The rows are grouped in 4 different ways at once. Each group adds its own fixed numbers to the row, and there is some noise. The rows also spread widely along 10 directions, which tell nothing about the answers.
In the rows, zero is written as 128.
Known rows, each followed by its group in each grouping:
[116 105 125  53 145 181 101 233  89 200 113 107 148 115 108 117 156 142
 134  96 114 118 122 161 124 128  77 129 110 134 115  86 101 160]
(4) Fofes k30 k189
[163 126 142 131 138 148 131 108 106 155 126 123 140 128 109 138 150 139
 100  46 113 127 143 117 138  91 107 138 112  82 138 118  89 130]
(0) Fofes k217 k985
[135  83 120 118 154 150 118 230 140 166 113  97 131 107 139  99 185 138
 137 103 158 153 156 139 144 134 110 139 137 136 135 139  96 128]
(0) kaz k752 k110
[136 142 130  95 121 123 118 163 131 144 137 103 139 149 113 134 144 127
 123 132 124 115 114 148 134 117  96 128  86 122 119 146 140 151]
(4) kaz k217 k987
[133 126 112 114 133 114 116 138 131 101 108 141 140 129 136 161 147 116
 124 143 138 130  95 105 166 170 128 135 120 131 117 132 141 143]
(2) sakip k30 k971
[140 103 126 109 111 103 125 163 130 155 100 104 134 131  94 150 166 117
 100  98 117 127 114  85 178 151  86 192 134 112 107 121 143 167]
(1) naso k752 k110
[135 118 150 114 134 132 136 127 116 133 160 118 124 145 124 120 143 146
 113 135 142  94 132 152 123 112 100 118 112 112 158 142 124 136]
(2) sakip k30 k985
[172 128 165 124 117  94 139  90 112 103 117 131 144 159 113 130 174 137
  91 106 124  82 102 115 141 133 119 135  99  92 150 124 133 128]
(3) naso k752 k987
[137 138 141 127 142  97 139 153 123 128 125 100 118 139 123 105 151 133
 125 154 140 133 120 139 110 111 132 118  98 110 142 157 123 138]
(3) Fofes k30 k971
[130 177 134 130 133 151 135 141 102 134  98 157 144 113 103 163 143 149
 118 125 114 137 109 125 114 141 149  90 121  97 163 101 100 127]
(1) Fofes k752 k189
[140 130 111 102 181 102 118 181 121 182  93  65  91 106 119 143 163 117
 148 122 142 172 147 118 147 146 137 131 115 121  98 163  92 142]
(1) sakip k752 k45
[147 162 133 152 126 118 157 149 159 119 111 147 151 124 142 124 157 135
 113 121 137 138 118 128 132 145 128 118 101 112 140 130 143 105]
(4) kaz k752 k45
[110 101 155 133 134 110 151 127  92 105 167 106  98 128 110 126 160 153
 104 177 161  85 141 146 130 120 122 135 142 142 193 133 128 152]
(4) sakip k752 k971
[105 155  94  87 166 132 158 125  89 148 113 112 118  78 161 169 168 133
 108 101 151 147 110  83 175 189 106  98 110 182 121  56 150 130]
(4) kaz k752 k189
[159  74 118 130 158 135  99 143 124  77 105 133 143 133 151 158 174 119
 128 110 148 127 122 103 186 169 141 139 136 143 127 127 108 127]
(0) kaz k217 k985
[143 119 139 131 127 164 119 141 143 119 148 144 190 153 134 134 142 136
 115  94 125 106 119 163 124 114  99  96 109 122 137 123 122 116]
(3) Fofes k217 k987
[111 115 128 112 159 193 104 210  92 162 114 127 126  99 113 126 168 168
 135 112 143 146 150 148 120 122 146 112 153 120 159 120  57 141]
(0) sakip k217 k971
[143 151 116 100 136 106 128 143 156 159 126  95 124 136 128 126 148 111
 124  99 125 144 122 126 150 126  96 136  79 107  91 163 139 140]
(2) sakip k217 k189
[114 184 131 114 129 102 177 163 110 134 111 127 103 117 125 111 162 150
 104 171 139 133 108 110 118 146 132 112  90 125 158 115 158 143]
(4) kaz k30 k971
[165 105 138 124 143 103 122 125 137  73 109 143 137 159 133 140 172 120
 119 138 131  92 115 117 164 168 147 133 107 122 134 151 138 134]
(2) sakip k217 k45
[149 119 119 122 143 115 116 154 146 151 122  94 127 126 117 130 149 116
 122  91 128 153 139 125 159 113 109 163 111  96 101 162 111 149]
(0) sakip k217 k45
[111 145 118 126 113 140 119 181 160 164 138 105 139 114 109 122 134 128
 118 109 124 168 132 142 141 102  95 152 121  93 117 153 119 147]
(0) sakip k217 k189
[158 112 145 120 115 126 114  84  84  93 106 152 152 134 109 172 157 133
  96  83 124 106  99  94 162 141 118 152 127 100 144 101 113 141]
(0) naso k752 k971
[141 153 137  75 133  93 162 127 108 156 114  98 107 135 119 120 174 135
  92 122 130  94 118 113 150 150  91 129  77 120 138 119 162 148]
(2) sakip k752 k110
[148 138 133  94 124 142 118  85 105 115 133 140 158 140 140 175 136 131
 115 101 133 102  93 133 143 147  92  95  94 136 127 112 131 131]
(2) naso k752 k110
[112 164 137  97 108 104 161 152 149 127 158 107 127 151 122 107 143 134
  99 158 124 107 109 161 129 124  70 126  68 131 132 137 185 149]
(4) sakip k217 k189
[156 137 139 128 137  78 127 139 140 153 111  82 111 133 105 116 166 121
 120 123 132 132 130 118 143 117 129 152 111  85 122 168 111 139]
(3) sakip k752 k987
[104 128 137 173 107 161 133 127 134 159 172 129 148 106  98 159 120 152
 107 115 140 147 153 135 123  86 101 133 176  98 170 131 108 132]
(1) kaz k752 k985
[130 105 139 118 147 162 126 197 129 148 122 123 137 124 142 111 177 155
 138 122 158 125 136 155 113 139 118 102 127 143 151 137  96 118]
(2) naso k752 k110
[136 125 127 122 125 115 139 133 143 126 158  95 148 132 140 135 130 115
 113 113 144 128 123 158 138 104  61 122  87 138 127 142 149 131]
(0) Fofes k752 k110
[137 107 131  72 165 133 111 149  65 168 137  68 113 120 112 141 159 130
 131 108 146 112 137 154 132 109  89 107  99 137 136 127  96 152]
(0) Fofes k752 k987

New rows. What belongs after each?
[130 138 132  99 140 115 125 129 102 128 134 102 111 135 111 146 144 135
 118 137 131 116 119 135 141 123 118 131  98 127 128 140 124 156]
(4) sakip k217 k971
[167 133 145  60 140 131  74 117  98 111 107 113 151 168 127 153 143 124
 141 111 111 103  84 152 133 138 120  98  64 116  97 141  99 142]
(3) naso k217 k189
[116  89 123  88 150 121 103 135 113 125 161  76 124 133 152 163 142 120
 146 150 165 119 114 162 150 138  75 107 110 180 107 150 129 144]
(2) naso k752 k985
[139 116 119 125 125 142 121 180 169 141 127 123 159 130 134 114 153 122
 112  81 129 149 130 137 159 128  85 152 112 107 107 135 132 129]
(0) sakip k217 k189
[119 157 127 131 104 113 123  58 108  83 143 138 170 126 126 198 111 116
 102 138 123 116  75 124 152 131 104 114 114 129 128 110 157 144]
(3) Fofes k752 k971
[145 125 141 129 153 131 152 124 120 140 134 120 124 129 133 134 160 147
 100 105 142 113 147 130 138 137 106 111 117 119 154 116 122 111]
(1) sakip k752 k985
[178  76 149  96 113 127  83  87 116 111 141 125 168 167 120 165 139 115
 120  78 128  77 107 142 155 122  74 146 105 114 117 140 118 141]
(2) naso k752 k110
[135 115 135 130 124 132 116 129 128 152 143 107 134 119 114 143 137 131
 127  86 135 139 127 132 138 106  97 151 129 109 122 138  97 139]
(4) naso k752 k189
[ 95 144 148  94 131 126 173 178 113 163 169  89 116 131 129  88 164 157
 108 178 161 102 146 178  96 110  81  83  90 148 173 138 164 134]
(2) kaz k752 k45
[109 149 143  91 102 127 139 147 113 159 144 113 138 139  83 138 138 139
  91 127 102  99 116 142 142 112  81 160 106 105 132 117 152 176]
(4) sakip k217 k45
[104 117 126 119 119 153 125 142 115 117 161 123 158 117 140 149 135 138
 112 133 159 130 120 156 139 124  79 104 123 152 149 115 143 129]
(0) kaz k752 k971
[187  74 137 127 159 114 107  71 101 105 124 113 134 134 137 159 160 113
 120  50 146 118 134 107 170 132 114 148 117 114 118 130  88 125]
(0) naso k752 k45
[122 113 122 121 155 123 141 129 101 134 148  91 123 108 129 149 155 126
 118 120 155 130 135 130 147 123  95 116 121 149 148 118 123 140]
(0) Fofes k752 k987
[149 128 127  53 193 119 116 145  53 115  80 102  99 116 144 158 185 131
 133 144 147 105 111 128 157 194 148  83  84 156 130 101 105 140]
(0) sakip k752 k45
[142 124 141 134 130 152 116 146 118 141 126 134 146 120 116 130 148 146
 113  95 138 129 135 146 129 110 113 128 129  92 152 130  92 124]
(0) sakip k752 k971
[112 131 135 138 124 121 165 147 104 144 129 129 110 113  98 127 161 147
 101 144 134 116 133  97 133 125 131 144 150 111 181 116 128 164]
(2) Fofes k30 k110
[116 118 143 183  96 120 146 130 169 124 172 121 166 130 118 118 131 133
 104 122 141 135 133 151 120  77  89 146 145 105 153 156 140 123]
(3) Fofes k752 k971
[130 162 164  98 123  85 140  88  68 144 129  86  84 131  81 134 155 150
 105 151 127 105 113 114 116 105 136 127 104  89 166 137 105 167]
(3) naso k752 k189
[161 117 133  75 165 164 139 162 117 145 120 122 170 142 176 122 168 138
 115  64 133  93 117 173 131 155  54  77  58 166 113  77 143  87]
(4) Fofes k752 k985
[123 121 128 126 127 139 143 137 131 146 159 125 146 125 133 126 139 134
 112 117 148 125 136 133 133 118  94 119 121 125 142 131 143 136]
(2) kaz k30 k45
[103 144 107 125 151 153 148 145 132 156 133 124 150  96 144 167 138 133
 112 105 143 155 132 129 149 155  95  99 130 148 124  98 139 120]
(1) sakip k752 k45
[ 96 153 150  95 115 147 149 111  79 108 161 142 137 137 103 163 134 158
  91 165 122  73 108 156 128 134 105 102 111 138 176  91 152 164]
(4) sakip k217 k45
[ 73 125 129 117 108 187 149 205 129 181 162 123 152 107 114 118 151 168
  98 122 131 125 141 151 127 109  70 134 150 143 155  93 144 148]
(4) kaz k217 k985
[128 100 142 118 123 166  96 190 130 147 140 120 158 129 121 132 146 146
 140 130 138 117 128 176 123 113  97 129 135 125 139 136 104 131]
(4) kaz k752 k985
[162 129 141 131 126  99 141 136 144 148 125 103 129 141 117 117 157 120
 117 105 130 119 134 129 130 106 105 140  97  97 134 163 124 132]
(2) Fofes k752 k110
[138 147 103 111 161 135 118 132  95 121  85 140 138 103 139 181 141 120
 134 106 129 150  92  95 155 168 142 114 111 140 111  94 110 138]
(4) Fofes k30 k971
[162 117 142 110 157  94 131 128  93 125 110 113 109 143 110 132 165 122
 126 133 130 104 126 114 132 132 145 132 103 103 143 149 110 153]
(2) Fofes k30 k45
[212 126 160  91 141  95 109 136 132 102  86 120 137 177 134 108 174 121
 118 103 121  87 107 152 142 141 109 126  50  83 122 155 117 107]
(0) sakip k752 k985
[ 96 128 125  80 152 135 139 128  83 166 169  87  95 113 121 133 141 143
 119 139 155 115 137 139 132 121  93 105 116 144 149 122 126 160]
(2) sakip k30 k189
[185 139 164  70 155  95 113 136  55 163  73  87  78 141  79 110 187 148
 112 108 119  97 134 117 127 115 148 144  82  60 150 145  72 154]
(0) sakip k752 k971
[177 137 137  90 165 156 131 186 117 133  85 141 171 140 161 107 178 137
 123  78 125 115 118 167 118 153 103  73  58 121 129 101 115  87]
(0) Fofes k752 k45
[117 105 146  72 133 163 143 113  74 143 171 129 142 141 133 129 150 154
  96  98 145  77 124 148 125 128  66  97 101 150 161  81 140 141]
(2) naso k30 k189
[152 119 141 142 121 109 124 128 131 127 141 106 135 133 108 138 138 122
 119 116 134 127 128 143 135  94 102 145 115  98 145 157 112 143]
(0) Fofes k752 k110
[ 81 189 133  83 132  93 208 133 106 151 143  90  98 109 141 105 173 152
  72 164 146 112 114 125 139 160  79  94  78 161 155  80 206 140]
(3) sakip k752 k189
[197 141 168  74 129 132 126 171 110 142  96 141 153 182 111  88 164 142
 112  94  97  66 107 166  99 121  98 115  41  80 145 120 117 128]
(4) Fofes k30 k110
[ 88 133 120 106 157  97 203 145 105 186 172  63  72  99 136  93 161 148
  85 125 167 132 161 113 140 115  68 140 107 162 146 108 169 154]
(4) sakip k30 k971
[128 170 119 115 135 152  93 186 134 142  92 138 139 124 100 161 133 134
 146 144 111 162 107 139 126 142 156 111 119  91 120 151  87 144]
(1) sakip k217 k189
[134 139 141 121 126 137 137 149 115 124 105 139 136 141 108 151 165 149
 104 127 117 120 113 106 140 150 127 129 121 114 143 117 123 141]
(1) naso k217 k985
[141 111 149 138 125 125 142 149 126 123 138 116 125 133 122 112 166 147
 113 119 153 122 137 141 125 114 106 134 121 113 167 143 112 131]
(0) naso k752 k110
[126 158 114  65 122 126 139 142 133 176 107 108 153 127 126 130 160 122
  81  63  98 127 102 105 175 153  66 146  77 118  81  84 170 147]
(3) sakip k217 k189
[108 168 132 112 143 182 117 131  76 151 131 139 135  94 119 165 129 165
 125 122 144 140 124 161 107 116 130  71 129 113 168 105  74 126]
(0) sakip k752 k971
[165 104 127 151 140 111 125  76 150  96 136 138 155 133 148 163 145 109
 114  85 145 117 127 114 173 146 116 136 124 118 123 141 131 111]
(2) sakip k752 k45
[145 126 146 103 149 118 163 139  96 127 125 108 115 128 143 109 187 150
  94 124 152 100 133 127 141 144  99 108  89 136 167 103 144 120]
(0) kaz k752 k985
[184 126 143  71 142 115  86 167 152 166 103  87 164 165 134 109 151 112
 137  81 113 117 114 180 132 121  81 124  49  93  71 168 114 115]
(3) sakip k752 k45
[109 114 105  98 163 150 137 186 163 151 174  83 143 129 181 112 141 129
 134 112 166 144 141 187 134 127  53  92  79 192  96 140 156 112]
(4) sakip k217 k971
[122 128 133 156 132 125 136  85 128 131 171 114 134 118 113 172 115 126
 113 118 146 134 144 138 140 105 105 124 144 112 149 142 121 135]
(1) sakip k752 k45
[176 152 149 143 123  75 139  67 124  58 106 158 136 151 120 166 149 120
 104 143 120  90  90 111 156 161 152 136  94  94 146 135 143 129]
(4) sakip k752 k45
[141 118 143 152 128 102 143 194 150 155 119 112 110 138  88  89 161 139
 111 137 134 141 153 118 124 108 132 173 139  74 153 172 114 149]
(1) sakip k30 k971
[140 116 151 129 137 132 148 127 114 130 141 126 125 143 122 117 168 150
 109 109 141 106 142 128 120 119 124 119 117 115 159 141 114 133]
(2) naso k217 k45
[139 142 109  79 167 128 119 147  96 132 115  94 129 128 138 158 154 118
 132 117 135 134 109 135 146 143 110  88  74 149 110 125 122 142]
(0) Fofes k217 k987
[136 122 129 152 130  88 142  39 131  99 174 110 116 137 118 172 125 111
 105 120 144 116 134 104 165 109 120 148 127 115 135 166 141 153]
(2) sakip k217 k45
[161  97 146 137 132 108 151  82 131  90 153 144 135 155 138 120 158 128
  94 103 146  81 129 117 155 139 106 138 109 115 160 125 149 123]
(2) sakip k30 k189
[142 118 137 122 148 164 114 196 119 131 105 148 147 135 129 124 157 151
 135 121 141 140 122 141 107 141 134 101 123 117 143 130  88 120]
(1) naso k30 k971
[173 132 153  82  98 139  94 144 121 123  96 159 180 162 106 135 157 130
 112 100 103  81  92 141 139 143 104 131  86  79 129 120 131 129]
(2) kaz k752 k189
[118 180 135  98 125 117 139 128 105 129 136 114 133 127 129 154 131 135
 123 166 135 118 100 159 117 132 108  85  80 135 139 126 148 137]
(4) kaz k752 k45
[132 131 123 154 139 133 134 152 162 141 135 113 152 115 157 115 152 134
 125 104 159 163 138 140 127 117 115 109 118 126 130 146 123  96]
(3) kaz k752 k971
[ 91 166 138 130  84 172 134 141 126 130 149 171 179 131  87 173 115 153
  88 137 102 115 108 148 128 124 102 121 142  95 159 100 148 155]
(1) sakip k217 k45
[140 146 104 103 148 118 111 119 158 122 158  88 149 137 162 157 110  98
 140 110 146 160 115 170 148 118  76  98  63 142  75 171 141 125]
(0) sakip k217 k45
[124 112 133 107 137 169 129 186 131 164 145 122 160 132 124 126 152 147
 111 107 140 108 143 172 126 133  75 102 121 133 146 111 127 121]
(1) sakip k752 k987
[181 102 134 132 123 145  84 113 168  60 135 160 201 159 162 155 127 107
 131  92 139 112  95 177 155 144  92 107  93 119 115 141 124  92]
(0) sakip k752 k189
[145 126 126 128 145 137 114 110 114 124 126 125 139 117 139 171 142 132
 130 107 140 129 117 123 153 139 121 118 122 133 130 117 107 123]
(4) kaz k752 k985
